There are 9 hidden switches. A switch that is on adds its own fixed numbers to the row, and there is some noise. The rows also spread widely along 14 directions, which tell nothing about the answers.
In the rows, zero is written as 128.
Some rows, each with its switches (1 for on, 0 for off) after it:
[118 183 163 179 160 143  99 142 127 172 173 155 101 135 104  91 143 142
 154 145 110 148 151 133 142 134 110 160 148 144 149 158 114]	1 0 1 1 0 1 1 0 1
[137 171 153 150 149 115 158  79 143 168 200 126 165 160 106 205 167 168
 132 132 141 125 188 107 124 175 107 147 129 146  80 142  89]	0 1 1 0 0 0 1 0 0
[182 106 110 112 159  91 125 122 118 105 132 148 144 162 154 115 125 177
 143 118  53 119 123 116 173 188 140 154  87 149 183 132 123]	1 1 1 0 0 0 1 0 1
[108 115 160 135 141 134 117 108 116 144 203 112 156 153 157 132 122 128
 104 102 154 167 108 137  98 172 133 126  92 107 107 154 211]	1 0 0 1 0 0 0 0 1
[146 148 135 171 168 135  84 145 115 131 179 153  99 131 143 125 153 141
 147 144  97 166 156 139 141 178 130 178 129 152 152 147 168]	0 1 1 0 1 1 0 0 0
[145 110 142 144 172 105 111 138  68 170 172 115 141 158 147 162 104 115
 100  85 138 108  92 111 192 167 177 139  90 136 173 107 153]	0 0 0 1 0 1 0 0 0
[127 161 149 147 173 139 130 113 111 147 175 130 115 226  75 116 147 166
 131 108 142 145 152  80 143 143 105 115 141 177 105 125  84]	1 0 0 0 1 1 0 1 1
[153 167  97  99 152  88 135  98  93 127 136 132 109 190 109  99 156 133
 130 114 153 127 156 130  95 150 131 129 103 151 102 145 108]	1 0 1 1 0 0 0 0 0
[134  84 146 207  83  95  89 112 122 165 149  85 135 164 164 126 207 158
  84  85 137 146 155  87  78 163 122 108 123  89 165 108 116]	1 0 1 1 1 1 1 0 1
[124 160 164 182 148 120 147 149  96 162 143 105 145 121 118  97 185 144
 141 124  99 118 123 106 149 147 102 194 160 102 174 125 140]	1 0 1 0 0 1 0 0 0
[148 147 144 147 137 105  93 139  91 150 136 122 114 142 132 100 141 110
 140 119 137 108 122 113 137 137 129 132 108 120 138 144 123]	1 0 0 0 0 1 1 1 1
[141 137 159 175 129  93 109 122  77 187 147 108 116 148 126 112 188  85
 111 118 180 117 129  91 116 118 131  98 112 124 131  99 103]	1 1 1 0 1 0 0 0 1
[135 119 129 126  89 136 129 125 112 188 156  70 208 145 153 128 193 130
  78  91 168 103 106  62 145 141 167 101 111  65 127  94 153]	0 1 1 0 0 1 1 0 1
[135 113 171 197 154  76 137 104 117 206 154 143 123 141 136 159 149 140
 121 133 119 145 149 125 139 145 113 137  99 161 196  97  69]	1 1 1 0 1 0 0 0 1
[149 126 139  91  61 111 124 106 105 184 187 120 178 124 161 180 147  60
  86  75 176  83 127 143 120 153 170 103  89 101 100 133 192]	0 1 0 1 1 0 1 0 0
[157 177 142 134 100 202  68 139 140 160 218 161 104 165 119 142 133 100
 119 105 109 115 151 138 157 181 153 125 159 134 107 166 158]	0 1 1 0 0 0 1 1 1
[130 125 162 165  97 102 179 116 104 172 147 146 106 123 105 114 197  77
 114 119 122 139 154 143 118  94  98 146 118 193 159  70 129]	0 1 1 0 1 1 0 0 1
[152 148 134 159 162 111 111 143  91 112 158 128  97 167 125  91 164 131
 145 118 108 140 140 128 127 164 111 172 132 158 144 146 150]	0 1 0 0 1 1 0 1 0
[145  94 205 136 159  73 167 105 104 118 172 137 157 142 137 139 121 124
 148 110  83 117  98 114 148 170  93 149  98 147 142 131 155]	1 1 1 0 1 0 0 0 0
[173 178 102 144 144 140 126 148  84 157 157 140 109 161 122 120 204 124
 139 137 108 122 158 134 149 160 131 193 128 174 177 102 121]	1 1 0 0 1 0 0 1 0
[177  65 151 140  94  98 124 125  89 125 138 126 114 154 149 118 182  91
 105 105  98 122 111  95 139 141 132 104  83 160 165  58 140]	1 1 1 0 1 1 0 0 1
[158 190 133 111 162 130 149 114 107 175 173 135 135 162 112 165 162 142
 139 142 117 130 155 141 134 179 108 167 108 154 128 136  96]	0 0 0 0 0 1 0 0 1
[154 122 153 176  88  65 123  95 133 128 148 136 123 117 132 204 168 123
 137 101 104 105 199 139 116 162 106 152 131 140 117 135 134]	1 0 1 0 1 1 0 0 0
[116 131 118 161 136 112 145 115 149 145 146 118 157 148 143 124 164 207
 122 109  87 159 165 133 115 179 105 181 139 110 173 151 135]	0 0 1 0 0 1 1 0 0
[136 138 152 119 101  93 115  92 135 171 190 128 186 169 144 172 120 133
 105  59 149  94 146 126 135 184 153 104 122  91  96 181 163]	1 1 1 0 1 1 1 0 0
[188  87 182 123 131 140 141 131  87  90 183 132 104 166 137 125 178  92
 135 137  66 139  97 105 124 182  88 140  88 187 141  79 149]	0 1 0 0 1 0 0 1 1
[160 109 105  90 110 114 135 112 140 115 117 133 146 152 147 119 161 172
 127 120  84 128 148 111 126 171 116 130 109 121 156 127 114]	0 0 1 0 1 0 1 0 0
[165 141 163 147 145  90 120 118 109 113 132 105 123 156 102 129 160 151
 148 122 106  89 137  79 133 167  92 137 153 113 111 150  67]	0 1 0 1 0 0 0 0 0
[185 116 123 115  87 169 143 123 122 124 171 148 106 167 128 140 193 106
 109 128  71 134 147 129 134 172 129 142 111 183 153  72 133]	0 1 1 0 0 0 0 1 1

New rows, each followed by its switches (1 for on, 0 for off):
[140 107 109 195 151 121 120 124 116 124 177 103 138 162 160 143 188 189
 107 107  95 171 160 111 124 190 131 182 113 141 171 105 164]	0 0 1 0 0 1 1 0 1
[141 147 198 121 113 161 119 114 125 140 219 149 117 164 124 118 148 103
 133 117 103 145 125 146  93 184  93 130 125 130  96 160 159]	1 0 1 1 0 1 1 0 0
[146 125 137 177 105 105 143 115 106 142 156 118 120 134 137 132 210 122
 118 120 115 141 165 127 102 141 110 161 108 152 146  90 142]	1 0 1 0 0 1 1 0 1
[ 90 144 140 170 155 111  98 127 115 176 165 121 131 138 151  87 125 142
 119 106 161 162 129 140 108 143 137 140 120  92 147 171 173]	1 0 1 0 0 1 1 0 0
[149 184 141 119  89 146 159  92 146 169 197 146 157 196  87 172 170 149
 114  83 106 101 184 135 136 171 119 141 149 155 106 140 103]	1 0 1 1 0 1 1 0 1
[190 142 124 145 119 190  37 154 127 129 185 147 100 171 129 137 144 143
 126 121  77 108 137  88 197 190 175 119 152 130 139 130 118]	1 1 1 1 0 0 1 0 1
[148 132 107 170 120 142 105 150 132 112 131 133 105 119 128  97 174 149
 142 140  84 138 159 118 146 134 123 174 143 148 167 121 138]	0 1 0 0 0 0 1 1 1
[149 125 144 125 111 140  60 127 151 127 149 120 131 160 127 112 125 158
 122 103 116 107 132  74 149 167 144  85 153  78 101 173 106]	0 1 1 1 0 1 1 0 0
[188  92 170 106  75 114 138 129  92 118 138 113 126 139 147 109 210  84
 124 126  87 105 100 110  97 163  94 129 102 125 147  89 131]	1 1 0 1 1 0 0 0 0
[141 136 102 140 158  78 136 103 117 158 130 165 105 142 135 124 154 147
 142 151 132 170 179 147 120 120 127 141  64 198 163 102 101]	1 0 1 0 1 1 1 0 1
[ 97 119 135 158 120 158 153  99 156 195 205 158 120 152 146 159 139 147
  88 114 120 197 165 182  99 160 121 150 110 163 173 114 155]	0 0 1 0 0 0 1 0 0
[136 118 143 170 144 132 130 148  85 140 158 118 108 164 129  89 157 122
 108 101  99 140 102 124 148 153 122 164 138 147 187 111 155]	0 1 0 0 0 0 0 0 1
[180 130 132 146 113 124 117 127  86  89 181  94 139 184 124 149 195 128
 117  82 117  89 145  73 138 182 141 146 133 136  91 107 157]	0 0 1 1 0 1 1 1 0
[141  92 135 212  62 129  93 130 108 160 181  94 133 137 166 167 202 107
  67  66 122 128 151 119 119 168 163 145 134 102 165  85 195]	1 0 1 1 0 1 0 0 1
[169 119 141 109  80 154 102 139 116 186 151 171  94 149 127 140 137  83
 100 102  87 111 130 148 173 152 153 109 124 152 195  94 107]	0 0 1 1 1 1 0 0 0
[168 137 174 127 114 131  76 146 116 177 157 151 114 115 133 162 117  89
 137 126 102  89 120 128 176 163 136 123 122 120 160 139 105]	0 0 0 1 1 1 0 1 0
[164 162 110 116 127 105 117 136  87  96 122 120 118 132 118  91 179 111
 158 130 134 105 145 107 125 121 123 150 110 140  90 131 150]	1 0 0 0 0 1 1 0 1
[161 118 139 160 153  62 101 104 111 139 127  96 145 167 141 160 153 183
 133 112 127 102 150  67 133 183 125 115 107  98 129 136  62]	1 0 1 0 0 1 1 0 0
[147 176 144 133 180 150 135 129  94 133 200 145 125 220  97  99 156 161
 137 107 103 140 136 107 156 176 117 152 133 177 127 135 133]	1 0 1 0 1 1 1 0 1
[150 139 156 116 125 162 134 113 140 185 159 117 166 164 121 142 170 162
 122 147 118 122 128  70 150 156 117 103 112 114 141  97  59]	1 0 1 0 0 0 1 1 1
[152 149 152 140 112 141 114 114 124 124 180 163  76 151 114 122 154  94
 138 131 105 141 159 157 104 158 105 139 137 163 106 142 141]	1 1 1 0 0 0 0 0 0
[145  61 125 125 104 134 117 131 134 135 115 132 102 148 155  79 173 145
 107 140  95 179 119 110 106 134 104 104  94 150 191  79 108]	0 1 0 0 1 1 1 0 0
[157 171 218 131 140 141 133 141  88 188 193 128 142 138 112 110 166  84
 142 134 111  90  89 107 149 161 105 142 127 116 132 135 109]	0 1 1 1 0 1 1 0 0
[125 127 130 159 137 115  91 115 118 124 186 124 119 119 151 163 125 108
 120 113 162 145 151 139 114 160 150 139 116 122  85 160 203]	0 1 0 0 0 0 0 0 0
[114 104 164 211  88  54 155  87 147 144 152 102 159 161 139 135 188 181
 111  64 101 130 181 127  72 172  76 158 157 103 156 159 128]	1 1 1 0 1 1 1 0 0
[174  94 113 122 130  62 123 124  94  79  88 100 129 146 133  96 154 139
 131 102 103  82 119  72 148 147 133 123 123 109 134 123 118]	0 1 1 0 0 0 0 0 0
[194 104 135 127  97  88 133 138  70 111 122 129 106 134 143 114 197  75
 131 117  88 100 120 121 139 140 120 147  89 170 163  76 143]	1 1 0 0 1 1 0 0 1
[ 87 124 182 184 148 117 130 130 125 168 156 134 123 108 129  86 135 130
 135 135 129 166 123 128 118 109  98 144 125 121 157 136 148]	1 0 1 0 0 1 1 0 0
[134 159 160 151 103 130 119 115 123 142 190  84 177 146 134 137 211 134
 127 116 158 123 154  90  83 167 101 138 132  89  67 157 165]	0 1 0 0 1 1 1 1 1
[121 162 183 159 148 155 133 140 115 177 188 143 127 127 112 112 139 102
 140 143 119 136 114 133 151 132 110 159 131 147 147 132 147]	1 1 0 0 0 0 0 1 1
[119 123 123 214 128 119  70 101 146 159 176 141  79 150 119 162 141 141
 104 119 171 163 200 108 120 121 153  97 130 167 108 118  97]	0 1 1 1 0 0 1 0 1
[150 100 128 157 125  56 124  97 119 134 110 128 103 118 144 157 177 134
 133 144 129 146 179 120  93 137 102 127  87 150 138  99  89]	0 0 1 0 1 1 0 0 0
[152 130 160 173 119 133  93 132 113 146 215 108 150 149 161 174 173 129
 119  95 115 125 144 121 123 207 128 164 128 112 125 152 186]	0 1 0 0 1 1 1 1 0
[127 126 142 165 164 117 149 128  91 132 167 116 123 157 131  92 174 136
 126 127 128 156 129 111 113 143 117 166 105 158 152 101 149]	0 0 1 1 0 0 1 1 0
[125  85 158 152 171 157  64 160 130 138 150 125 130 104 162 110 117 157
 134 154 104 167  93  73 182 153 143 118 114  98 170 117 161]	0 0 1 0 1 1 0 0 0
[149 106 163 156  72 126  63 138 121  97 148 100 136 114 131 160 151 100
 127  87 134  79 134  66 160 136 138  94 157  79  67 138 186]	1 0 0 0 1 1 0 0 1
[111 135 123 110 156 112  99 100 132 158 171 153 120 161 140 108  79 128
 118 110 169 160 137 148 111 145 156  98  86 131 115 175 151]	0 0 1 1 0 0 1 1 0
[111 138 196 102 144 117 174  90 143 219 160 146 150 143 114 115 120 129
 121 150 134 149 110 134 106 138  89 101  97 126 147 137  66]	0 1 1 1 0 0 0 0 0
[141  97 122 177 102  82 110  96 162  99 151 148 123 117 137 194 120 156
 125  95  87 122 195 141 146 165 142 155 144 141 127 153 156]	0 1 1 1 0 0 0 0 0
[128 129 157 166 117 102 117 121  95 166 171 129 121 182 112 144 125 105
 108  59 153  96 139 115 151 134 136 113 134 149 132 129 130]	1 0 0 0 1 1 1 1 0
[174 117 181 163  97  85 106 125 126 117 139 127 127 116 123 147 157 118
 149 118  82  72 146  96 151 156 109 139 141 120 128 139  98]	0 1 1 1 0 1 1 1 0
[162 125  92 168 130 122  70 160 109 120 135 130 137 126 148 112 166 150
 135 113 104 116 148  84 201 137 181 154 128 134 164 111 170]	1 1 1 0 1 1 1 0 1
[156 110 112 171  83 150  52 138 137 121 142 131  78 125 158  97 187 126
 120 141 110 158 160 115  97 147 135 115 130 115 139 122 139]	1 1 1 0 0 0 1 0 1
